The rows come from 7 hidden closed curves, with some noise, and rows from the same curve form a group. Each curve winds through 8 dimensions. The rows are also pushed far along 4 directions, which tell nothing about the answers.
In the rows, zero is written as 128.
Known rows, each followed by its group:
[140 123 118 150 101 107  98 154 129 111 103  92 142 152 127]
J256
[ 99  97 164 178 122  55 140 104 116 152 109 102 121  78  80]
J686
[103 146 121 101 141 125 132 126 157 125 148 139  97  70 138]
J256
[135  83  97 134 133 155 185 144 120 121 135 173  91 159 153]
J686
[135 113 138 126 109 112  70 110 120 111 142 110 168 163 151]
J160
[138  77 122 163 130  40  80 122 128  97 159  92 167 102 153]
J686
[139  89  93 154 129 150 179 149 114 117 134 162 102 173 171]
J686
[103 164 168  94 202  68  96 145 122 107 112 103 141  45  68]
J686
[ 93 162 129  85 135 154 132 120 169 105 137 132  63  66 118]
J129
[132 134 148 124 184  82  97 144 115 116 128 111 167 109  59]
J457
[ 83 165 140 134 143  76 109 113 129 139 119 111 137  57  75]
J256
[155 135 123 111 116 164 144 135  94 121 101 138 152 178 183]
J160
[ 93 153  69 133 105 146 150 109 168 132 168 114  71  79 112]
J256
[ 83 171 136 116 178 104 123 121 145 141 124 100  84  38  58]
J931
[ 72 133 107 162 118 100 152 114 149 141 138 141  83  69  99]
J256
[113  82 108 174  86 138 182 125 135 128 107 170  58 122 166]
J285
[171 150 150 104 125 162 114 130  95 151  79 140 175 164  97]
J686
[109 161 154 113 147 161 162  99 141 163 119 151  91  78  85]
J129
[141  97 108 104 128 166 164 119 121 130 112 151  73 122 132]
J931
[144  90 133 127 137 159 194 123 112 144 114 161  82 123 117]
J285
[109 152 122 116 133 112  81 123 158 109 140 114 119  85 132]
J457
[ 97 186  72  84 131 151  92 126 168 113 155 128  93  70  95]
J256
[139 157  83  87 110 159 107 105 171 122 193 134 146 109 145]
J457
[148 170 112 116 165 179 117 124 142 129 157 137 124 127 150]
J129
[127  53 133 148 106  92 163 124 128 120 141 117 120 146 103]
J160
[182 174 125  99 124 196  80 118 124 143 125 110 153 162 174]
J160
[ 93  74 182 152 113  61 142 113 137 129 129  96 115 107  48]
J160
[ 98 124 128 104 149 134 155 113 117 140 134 136  88 104 113]
J285
[201 144 116  98 135 238 146 112 109 157 102 157 109 166 181]
J931
[105 198 153  79 175 119 130 135 138 131  96 122 117  35  70]
J931
[144 137 162  92 127 155 148 146 135 133  96 151 118 122 106]
J256
[162  90  82 161 102 126 108 141 126 122 145 139 151 177 156]
J129
[ 91 107 188 119 153  65 139 119 104 154  87 108 114  76  49]
J686
[125 139  85 124 156 113 102 134 154  96 172 127 123  86 134]
J457
[109 158  86 119 147 117 121 148 171 101 148 135 103  66 102]
J285
[166  95  98 158 120 187 171 137 115 133 144 175 127 211 172]
J457
[115  85 123 188  70  70  85 122 120 120 142  96 165 177 158]
J129
[174 117 160 120 124 123 133 126  93 138  89  89 165 147 124]
J931
[128 107  95 115 107 177 136 101 150 130 153 137  76 141 141]
J160
[144 167 109 127 118 150  89 120 169 117 165 123 132 102 161]
J256
[112 166 110 132 122 120 141 115 133 134 121 114 125  77 103]
J256
[103 151 104  97 142 149 136  96 156 123 157 131  68  48 134]
J285
[ 88  83 127 161 111 101 133 102 149 123 152 151  79  97 120]
J931
[109 145 173  80 181 144 181 119 105 145  85 152  97  79  71]
J129
[136 143 137  64 158 157 109 107 130 136 126 120 115 102  81]
J160
[147 142 141 161 148 124 108 143 129 120 113 115 133 125 132]
J457
[142  70  88 147 108 136 166 121 118 120 132 136  88 143 160]
J931
[103  71 149 144 131 108 180 132 113 133  91 142  71 120  86]
J457
[128 136 157 100 178  76 107 134 122 116 103 114 151  58  34]
J129
[118 183  93 100 119 128  79 118 145 134 127 100 122  68 154]
J686
[120 113 140 148 155  93 132  97 138 142 150 114 109  58  86]
J931
[120  53 151 177 102 106 183 130 124 109 103 166  84 132 116]
J931
[133  92 138 167 125  69 101 135 116 132 125 120 162 134  77]
J129
[151 130 187  98 156 125 128 163  84 137  76 117 179 188 102]
J457
[160  98  51 149  93 158 143 127 134 113 170 152 129 169 231]
J129
[157 131 110 129 129 168 107 105 145 119 152 138 118 127 164]
J457
[112 159 106 117 154 166 135 132 153 116 141 152  70  89 154]
J256
[131 133  72 133 137 112  77 134 115 112 147 118 149 138 170]
J285
[112 145  92  94 130 182 160 115 148 125 140 140  62 104 108]
J931
[151 186 131  66 151 185 102 121 132 141 135 169 159 127 157]
J931
[ 83 136  93 179 126 115 151 130 155 119 167 138  87 100 155]
J686
[112 162 140  63 163 125 106 123 141 142 129 115 116  68  55]
J285
[150 114 142 113 128 135 149 140 118 133  97 162 135 127  99]
J256
[144 203  56  98 126 177  89 142 153 131 153 122 134 116 159]
J457
[127  60 130 188 126  48 145 124 122 111 147 103 132  99 114]
J285
[ 99 126  75 116  85 122 126 110 144 106 180 133 139 136 189]
J160
[135  98 143 144 132 107 142 156 100 116  82 147 138 157 138]
J686
[162  91  85 180  89 108 116 129 123 122 134 115 149 151 148]
J686
[170  66 171 175 124 101 127 151 111 118 109 120 155 181 121]
J256
[120 139 176 171 148 102 149 131 117 145 107 118 137 111  87]
J457
[ 98 138  68 161 105 119 160 128 157 137 169 134 101  96 113]
J457
[116  81 106 175  99 145 211 133 129 123 118 190  76 139 153]
J285
[ 98 121  60 131 109 104 133 121 148 119 161 124 103  86 124]
J457
[132 121 142 119 105 119 120 117 112 144 113 111 157 152 135]
J129
[110 185 113  93 148 137  68 125 170 135 175 110 131  96 106]
J129
[134  88 115 175  91 104 122 141 103 115 132 109 152 194 194]
J160
[152 163 116  75 160 211 172 138 122 140  83 175  77 110 130]
J256
[151 180 166 118 159 175 107 133 117 153  76 130 124 131 108]
J285
[162 107 119 105  82 184 128 122 122 123 137 157 147 207 193]
J160
[117 137 209  86 130 161 175 106 119 161  84 139 110 123  55]
J160
[151  66 117 182 109 122 176 129 114 144 111 129  92 140 117]
J686
[135  59 156 158 131 109 185 146  88 118  79 160 125 175  94]
J285
[137 119 121 152 143 176 150 128 133 150 120 154  85 157 101]
J129
[122 119 138  93 151 181 152 138 119 129 117 142  83 168 115]
J129
[ 90  94 111 179 122  41  73 129 132 109 172  85 141 120 152]
J686
[144 132 151 145 148  80  71 133 101 145 125  77 189 147 130]
J160
[130 120  59 141 112  98  90 118 145 118 194 125 163 119 167]
J129
[116 167 154  85 143  85  86 126 127 130 148  87 201 110  92]
J457
[162 119  98 167 127 205 145 133 123 123 119 160  91 196 185]
J285
[117 160 175 121 149 190 185 121 108 162  79 173  88 131 110]
J931
[151  97 125 178 112  84  88 137 149 100 158 104 156 136 151]
J256
[140  83  94 157 103 161 181 131 154 113 147 155  60 131 186]
J457
[157  95 108 151 127 160 130 151 125 103 136 126 113 202 177]
J129
[ 96 129 119 124 129 128 173 125 134 115 124 152  84  85 118]
J160
[140 103 129 120 126 132 127 107 128 139 136 140 114 110 147]
J686
[ 94  94 121 161 126 100 170 161 128 119 110 142  96 143 105]
J285
[132 102 127 169 113  43  45 126 146 102 187  64 187 129 164]
J686
[101 177 147  80 148 116 111 117 119 117 120 125 163  97 100]
J285
[129 135 161 104 126 162 104 117 125 135 105 131 119 156 104]
J931
[156  36 114 175 124 102 159 144  89 124 128 122 131 196 145]
J160
[ 95  91 150 139 129  85 163 147 133 130 122 122 107 124  73]
J931
[100 147 107 102 134 134 134 125 166 124 159 144  88  72 152]
J256
[160 152 141  85 137 206 147 130 120 145 117 129 122 177 143]
J285
[113  45 149 173 118  97 177 146  92 119  76 123  85 173 111]
J160
[145 129 123 130 142 201 172 114 128 138 118 170  75 136 126]
J931

New rows. What belongs after each?
[131 160 124  94 156 119  76 139 126 104 140  85 150 124 145]
J256
[126 135 170 113 147 124 110 132 126 127  96 124 122 120 102]
J457
[114  94 128 182 142  49  75 120 140 101 157  83 130  93 111]
J457
[101  99 118 138 121 103 114 122 153 106 138 112  85 104  88]
J931
[119 137  58 146  77 129 104 109 173 129 184 100 105 101 165]
J457
[133 158 178  99 153 138 142 112 120 152 106 134 142  94 106]
J686
[100 117 129 166 102  82 135 117 168 119 166 100 118  87  99]
J931
[114  58 169 205 123  66 130 121 113 140 138 106 122 148 123]
J686
[157 141 122 124 166  89  62 144 111 104 143  95 204 141 119]
J457
[128 148  50 146 113 117  65 146 159  90 177 127 139 121 195]
J129
[139 174  93  82 124 197 164 129 121 142  96 146 100 119 134]
J256
[ 72 127 110 159 132  92 161 145 151 108 146 133  90  94 100]
J931
[150 128 154 131 124  83  78 122 136 110 153  74 190 125 126]
J129
[159  96 140 145 100 124 135 134  78 146  81 148 168 184 160]
J285
[143  86 148 178  97 112 165 116 127 147 113 118 122 131  93]
J457
[152 164 103 110 119 152 107 121 108 135 122  85 161 152 134]
J256
[120 132 164 122 118 201 154 112 126 157 100 170  79 168 119]
J931
[115 194 143  60 169 174 126 122 170 146 131 166  92  46  80]
J931
[121 166  90 109 121 193 183 137 152 144 110 169  67  97 107]
J686
[168 135 128 138 131 171 115 141 127 134 130 148 162 194 135]
J457
[167  95 101 150 118 196 173 107 126 153 136 159  77 155 175]
J931
[104  82 128 170  96  99 153 113 106 139 130 122 116 152 160]
J931
[126 124 145 155 148 121 138 138 108 129 110 149 128 133 128]
J129
[109 207  90  90 187 160 112 131 151 119 141 153 102  57 102]
J285
[171 137 118  83 126 213 158 137  94 130  84 185 135 192 164]
J285
[122 125  87 170 117  66  49 132 126  97 149  94 159 118 192]
J686
[107 113 173 157 124  86 136 133 112 142  98 131 151 137  57]
J686
[162 184  95  84 147 162  90 152 137 111 124 127 164 132 145]
J285
[138 133  66 118 107 146 116 129 136  96 149 155 140 141 182]
J285
[140  88 132 160 110 119 154 131 105 121 116 100 130 175 121]
J931
[148 114 130 172 140  85  93 144  88 123  92 105 178 162 106]
J457
[145 129  94 120 110 164 135 127 158 113 133 155 100 118 166]
J160
[128 120 211 104 156 164 200 104 100 163  65 154  99 124  46]
J160
[158 171 130  56 134 180 111 105 139 141 149 136 164 127 113]
J457
[128  97 166 126 175 139 168 134 125 140 111 152  76 113  92]
J256
[145 121 113 128  97 157 161 113 146 141 144 142 107 117 161]
J931
[149 160 106 123 130 124  73 124 117 139 116  99 167 126  97]
J457
[155 117 163 122 115 166 118 109  99 150  98 151 142 179 164]
J931
[165 195  99  83 156 159  90 127 117 117 110 117 162 101 148]
J256
[ 99 117 113 150 146 136 139 137 145 119 144 125  60 123 132]
J256
[131 151 117 133 132 143  98 132 162 121 150 136 132 126 123]
J457
[150 161  85  82 118 220 177 135 115 144  91 157  88 148 156]
J256
[108  60 179 194 142  42 151 137 115 125 128 138 147 128  88]
J931
[149 101  64 126 102 156 118 121 170 111 186 140 108 140 155]
J457
[132 143 134 112 141 168 119 124 110 128  90 148 108 142 101]
J129
[134  84 109 201 116  66 139 161 116 123 121 101 145 150  99]
J457
[111 136 104 129 115 122 116 109 163 103 152 136 106  77 155]
J457
[131 100 107 154 116 107 145 136 107 109 131 125 139 150 166]
J160
[136 133  45 166  98 147  97 103 184 115 204 103  95 107 186]
J931
[ 83 128  71 111 105 114 148 120 170 125 161 153  81  58  92]
J256
[152 154 186 102 176 168 131 149  90 152  72 134 147 179  86]
J931
[135 119 118 156 111 147 159 121 127 138 142 159 133 152 176]
J160
[182 109 167 118 172 122 106 149  82 124  85 101 171 177 130]
J256
[115 188 153  60 139 160 140 105 151 147 113 141 105  48  97]
J129
[ 96 110  85 181 125  76 146 135 156 112 158 116  80  57 153]
J285
[108 142 156  62 129 170 156 110 144 134 126 171  95 100  86]
J160
[168 142  81 136 127 148  96 128 134 105 158 128 151 134 216]
J686
[138 188 108 106 133 113  90 140 136 116 125 101 178  96 110]
J686
[153 139 168 106 152 186 170 135 106 150  54 185  96 125 115]
J686
[165 172 102 105 155 211 100 130 131 141 130 144 126 169 142]
J129
[108 117  54 169 104 106 120 110 160 121 178 146 112  90 140]
J256
[138  98 130 161 124 102 181 133 111 136 107 137 139 122  73]
J457
[129 106 101 187  96 132 101 107 144 119 165 120 121 160 170]
J285
[117 105 159 159 129  78 130 124 101 145  99  80 132 125 109]
J931
[152 151 114  80 141 183 156 141 111 163 106 153 110 131 144]
J285
[125 140 136 143 135  91 113 129 161 117 143 110 132  64  87]
J686
[121 168 120  87 137 149 117 116 164 107 121 146  99  56 115]
J160
[ 99 117 152 136 173  89 147 154 121 115 112 128  98  93  98]
J686
[130 154  92 116 104 121 110 104 167 124 174 109 131  64 157]
J931
[150  95 109 198 133  85  86 150 109 110 110 108 149 159 150]
J285
[124 118 118 122 117 170 137 113 122 126 110 147  88 148 114]
J129
[137 173 140  79 125 174  66 109 134 130 122 121 145 148 132]
J931
[135 151 163  88 149 117 108 131 103 153 105  90 157 123 108]
J285
[142  96 115 182 105  94 120 132 137 122 143 134 145 127 130]
J129
[148 163 116  55 106 194 101 110 142 123 147 154 146 146 169]
J160
[138 150 164 109 175 107  96 131 109 115 137  92 177 133 124]
J129
[149 138 112 149 158 142 114 145 105 121 119 139 153 167 133]
J285
[115 125  98 168 127 112 122 136 135 115 154 145 124 124 169]
J129
[123  92 137 171 125  60 105 108 141 135 163  75 140  98  99]
J931
[ 75 121  95 160 105  56 117 112 138 129 156  97 129  80 117]
J686
[ 76 129 115 132 122 149 183 135 159 124 113 162  31  87 118]
J285
[115 102 178 103 158 108 184 144  98 148  84 151 119 116  73]
J931
[ 81 118 101 145 127  91 122 129 182  79 176 109  70  66 127]
J129
[109 165  96 130 174 140 132 138 141 118 137 152  98  83 105]
J285
[158  96  92 173  88 195 156 128 119 117 115 167  91 202 208]
J129
[112 176  68 119 114 175 132 140 154 112 153 143 109 138 184]
J931
[147 111 118 121 114 182 162 111 125 137 138 133  92 156 176]
J285
[167 120  88 102 117 174 126 138 120 137 113 130 101 146 159]
J686
[142 176 102 123 147 160  80 108 153 117 147 137 125  92 127]
J285
[146 167 154 100 164 166 124 108 137 151 114 113 105  87  72]
J931
[129 137  90 115 113 140 112 133 150 112 148 141 121 123 198]
J686
[101 134  91 105 137 133 144 125 153 104 142 165  92  78 102]
J285
[131 114 149 162 145 123 134 120  97 155 101 130 132 149  95]
J256
[123 125 117 100 115 137 154 129 119 146 107 149 125 125  93]
J256
[153 123 150 121 131 102  95 149 105 122 129  96 202 185 126]
J686
[138 153 153  93 131 125 106  96 124 124 125 103 169 112 108]
J160
[126 124 134 150 149  84 140 154 119 136 104 111 136 104  48]
J457
[ 70 139  91 126  97 109 135 121 175 108 155 109  68  64 128]
J160
[103 141 129  92 153 165 175 142 140 131  92 191  59  84 100]
J686
[119 175 173 140 132  97  70 116 122 140 119  98 187 119 121]
J686
[145 121 173  91 145 106  85 124 104 137 115  87 168 144  82]
J160
[172 117 119 149 128 155 131 122 110 129 113 111 132 160 157]
J160
[ 92 149 165 105 182  87 100 118 108 129 106  99 123  76  67]
J285
[116 195 142  76 138 165  88 114 138 144 130 124 140 119 134]
J457
[129 105 150 149  73  97  98 127 117 116 113  90 167 181 154]
J931
[108 111 184 132 151  54 120 125 123 131 120  91 143  84  99]
J686
[129 106 131 148 119 189 187 134 145 120 102 172  50 147 106]
J931
[153 156 180 134 129 170 127 122  84 152  79 135 165 190 154]
J931
[177 128 111 107 127 170 123 115 109 134 134 147 160 159 179]
J686
[121 127 146 106 135 104  91 143 108 121 101 114 144 141 126]
J160
[ 69 113 148 178 117  74 140 135 135 133 134 127 120 127  93]
J686
[108  98 132 132 104 147 201 130 153 139 119 166  54 100 125]
J129
[158 144  85 125 123 149 124 153 121 133 118 125 146 152 125]
J457
[ 94 136 140  92 136 116 122  97 153 126 152 113 103  69  60]
J129
[ 96 156 101  90 137 117 120 119 150 130 170 104 117  84 144]
J686
[ 92  91 139 211 131  79 151 136 133 132 134 113  85 117 111]
J457
[118 192 105  82 131 182 102 134 135 131 125 120 109 132 177]
J256
[146 177 106 119 154 120  94 118 119 119 122 102 162  86 115]
J256
[130 123 118 143  78 142  99 128 140 114 118 122 118 158 160]
J129
[114 126 110 144 108 119 147 109 178 122 160 125  81  53 119]
J457
[110  91 135 173 116  82 152 125 128 115 135  91 118 123  87]
J931
[105 122 114 183  88 118 148 119 140 125 147 130 121 141 180]
J285
[136 122  44 144  98 106  97 133 154 118 182 111 131 107 197]
J285
[154 167 144  95 167 201 133 145 104 153  87 141 121 178 125]
J931
